Every row belongs to one group in each of 2 separate groupings. Each group adds its own fixed numbers to the row, and there is some noise. The rows also spread widely along 3 directions, which tell nothing about the answers.
In the rows, 128 means zero.
Known rows, each followed by its group in each grouping:
[173 123 135 157 171  97 169 130  60  82 134 130  84  86 164 125 150 155
 178 109  65 125 169 124 139 110 115 116] | C (2)
[ 72  92 122 129 151 174  90 183  77  89 116 164 121 131  96 110 177  73
 153 174 170 139  90 124  72 105 160 118] | A (1)
[162 137 122 122 138 110 138 111 116 143 113 125 116 141 155 143  98 141
 133 128  93 113 128 139 136 138 108 137] | J (0)
[118 132 106 113 100 109 142  86 156 168 146 147 151 160 118 150  96 137
 138 127 161 113 150 143 161 141 124 132] | C (3)
[129 107 134  94 121 170  61 131 124  90 107 180 134 130  52 113 174  86
 169 139 184 166  76 122 126 111 184 128] | L (4)
[133 134  85  86  83 124 146 102 193 194 119  78 157 181 107 132  90 121
 105 119 143  84 154 151 162 166  86 169] | L (2)
[138 148 114 100 126 130 125 108 146 171 110 133 137 154 130 159  96 130
 108 132 140 101 133 135 137 117 115 139] | J (1)
[124 102 118 115 147 129 111 154  99 118 117 147 115 117 118 134 149 115
 157 131 119 153 126 137 132 126 147 109] | A (4)
[ 98 126 165 159 133 114 167 137 113 131 102 120  78 161 134 139  96 123
 137 142 126  71 141 114 117 132  75 133] | J (3)
[191 134  88 105 128  99 122  79 130 152 126 160 161 135 141 141 118 154
 159 121 131 146 135 147 153 131 139 119] | C (0)
[178 122 175 158 184 108 160 149  47  87 120 133  62  80 155 143 127 148
 174 101  52 122 155 125 126 100 104 115] | J (4)
[162 150 112 115 126 111 130 106 145 162 113 127 139 160 142 156  90 151
 130 132 112 122 120 139 142 141 107 143] | J (0)
[186 122 107 123 138 123 135 121 116 117 128 114 100 124 125 126 137 139
 151 104  95 151 143 117 154 137 113 125] | L (2)
[123 104 136 130 116 131 120 114 118 112 138 173 130 148 112 143 135 113
 164 132 163 130 123 121 137 126 147 115] | C (3)
[ 86 140  99  95 113  91 164 130 171 190 124  93 144 151 129 129  94 127
 122 123 120  85 161 182 158 152  92 140] | A (4)
[174 134  89  79 100 105 142  89 167 172 129 122 144 134 109 136 100 144
 132  98 122 121 167 147 187 149 107 129] | L (4)

New rows, each followed by its group in each grouping:
[184 140 109  99 116  94 156 102 147 147 119 117 123 116 127 131 108 152
 140  86  97 119 171 136 181 135  93 118] | L (4)
[ 82 159 124 104  86  96 195 120 187 176 108 102 195 190 123 111  79 119
 131 152 152  12 149 176 121 159  69 159] | C (0)
[ 95 100 114 127 157 167  99 168  80  95 117 154 127 123 105 120 176  95
 151 152 147 154 104 124  90 100 169 102] | A (1)
[134 107  51  92 128 153  69 115 139 154 134 169 156 132 117 162 143 119
 117 134 165 193 103 137 158 114 170 119] | A (1)
[199 124 114 130 148  81 176 124 101 110 113 114  88  86 142 120 133 163
 162  85  67 128 190 130 171 118  89  95] | L (4)
[200  99 139 142 173 160  84 123  50  87 120 137  60 101 128 160 160 135
 151 118  92 201  95  99 136 102 171 125] | J (2)
[182  96 151 152 164 148  80 119  67  90 118 175  66 125 137 166 141 134
 157 128 115 202 107  74 141 101 159 108] | J (3)
[171 114 103 147 165 100 178 130  84 131 137  84  76 113 177 146 138 169
 139 104  52 149 177 143 150 138  90 109] | A (2)
[168 131 113 131 142 102 173 109 113 127 131 115 112 125 148 136 130 150
 153 108  94 121 153 140 154 122 110 131] | C (2)
[155 103 130 138 169  93 167 145  78 107 125 121  78  91 155 127 136 154
 159 102  63 129 164 143 145 126 117  96] | A (4)
[151 129 100  79  92 144  53  69 177 187 136 162 145 175 114 189  96 114
 100 135 183 169 100 118 181 133 162 154] | J (3)
[103  91 131 174 153 104 179 164  68  94 112 110  67 117 158 128 126 141
 154 122  84 108 165 119 124 135  85 101] | A (3)
[ 79 138 158 144 134 127 190 155 105 110 118 100 121 139 129 107 142 118
 172 138 118  50 131 148  92 129  96 152] | C (2)
[154 101  76 108 117 117 115  93 144 161 141 136 112 153 149 168 109 142
 128 114 136 174 139 137 182 137 139 109] | A (3)
[159 115  92  87 103 168  68 100 150 137 122 136 149 155  79 137 155 111
 134 133 167 177  91 117 151 125 170 146] | L (2)
[193  99  75 111 134 125  65 103 104 135 126 170 125 123 143 160 145 145
 146 126 121 219 114 124 163 125 186  98] | A (0)
[ 62 139 147 128  96 113 166 130 162 173 114 105 111 180 125 150  80 113
 120 149 147  55 138 135 123 156  74 154] | J (3)
[133 110 137 152 148 127 152 160  72  71  89 125 111 118 113  80 140 125
 177 128  92 108 131 115 101 134 112 108] | L (0)
[124 123 174 163 176 137 157 163  56  82 109  99  63 123 133 124 142 125
 158 131  84 108 115 114  95 118 102 136] | J (2)
[182 123 117 140 165 102 156 112  65  88 132 175 104  96 150 130 157 155
 159 104 101 144 160 127 139  87 132  88] | C (1)
[109 137 147 130 127 123 148 124 132 153 120  85 106 157 123 143 100 131
 127 138 102  76 126 136 125 136  94 163] | J (2)
[ 69 133 149 105 116 125 153 129 154 133 116 144 168 153  92 116 132  98
 165 145 166  59 123 165 123 136 122 148] | C (4)
[147 130 120 135 137 103 140 100 106 119 122 150 158 124 132 122 133 132
 167 130 130 113 126 149 139 120 136 114] | C (0)
[ 96 120 105  89 112 118 119 123 166 173 126 119 149 155 104 138 113 103
 126 143 150 115 111 161 153 141 130 138] | A (4)
[113 128 144 146 123  98 181 120 114 116 131 132 127 145 144 134 108 138
 158 115 134  78 175 131 138 137  94 126] | C (3)
[191 139 155 157 182  82 184 141  70 113 121 115  46 102 171 139 108 172
 154  95  46 107 180 140 145 116  85 107] | J (4)
[185 101  93 108 155 123  87 106  95 135 135 155 114 105 129 163 142 139
 154 111 100 208 126 138 160 111 175 109] | A (4)
[ 72 114 186 149 143 131 191 192  78  52  96 117  96 114  92  61 147 102
 190 137 117  43 145 138  83 128  76 118] | L (4)
[133 110 116 124 122 138 122 121 108 108 108 148 137 141  91 103 141 117
 169 143 138 125 113 120 121 139 130 116] | L (0)
[ 73 127 101  93 111 122 115 129 174 174 119 122 152 163 100 132 107 106
 125 138 153 100 120 174 137 157 125 140] | A (4)
[115 150 110  89 120 142 110 112 169 166 114 145 145 162 113 150 116 101
 101 144 166 105 113 149 134 116 134 151] | J (1)
[ 98 144 154 124 138 104 180 135 117 115 121 131 135 118 116 107 117 119
 167 131 126  58 148 154 123 128  99 139] | C (4)
[105 117 120 157 164  92 209 179  83 105 116  96  98 109 164 109 134 135
 136 129  92  87 172 149 100 121  76  97] | A (1)
[ 93 103 110 132 140 152 106 150 111 116 130 112 119 157 104 134 150 104
 144 140 133 145 100 138 125 134 140 135] | A (2)
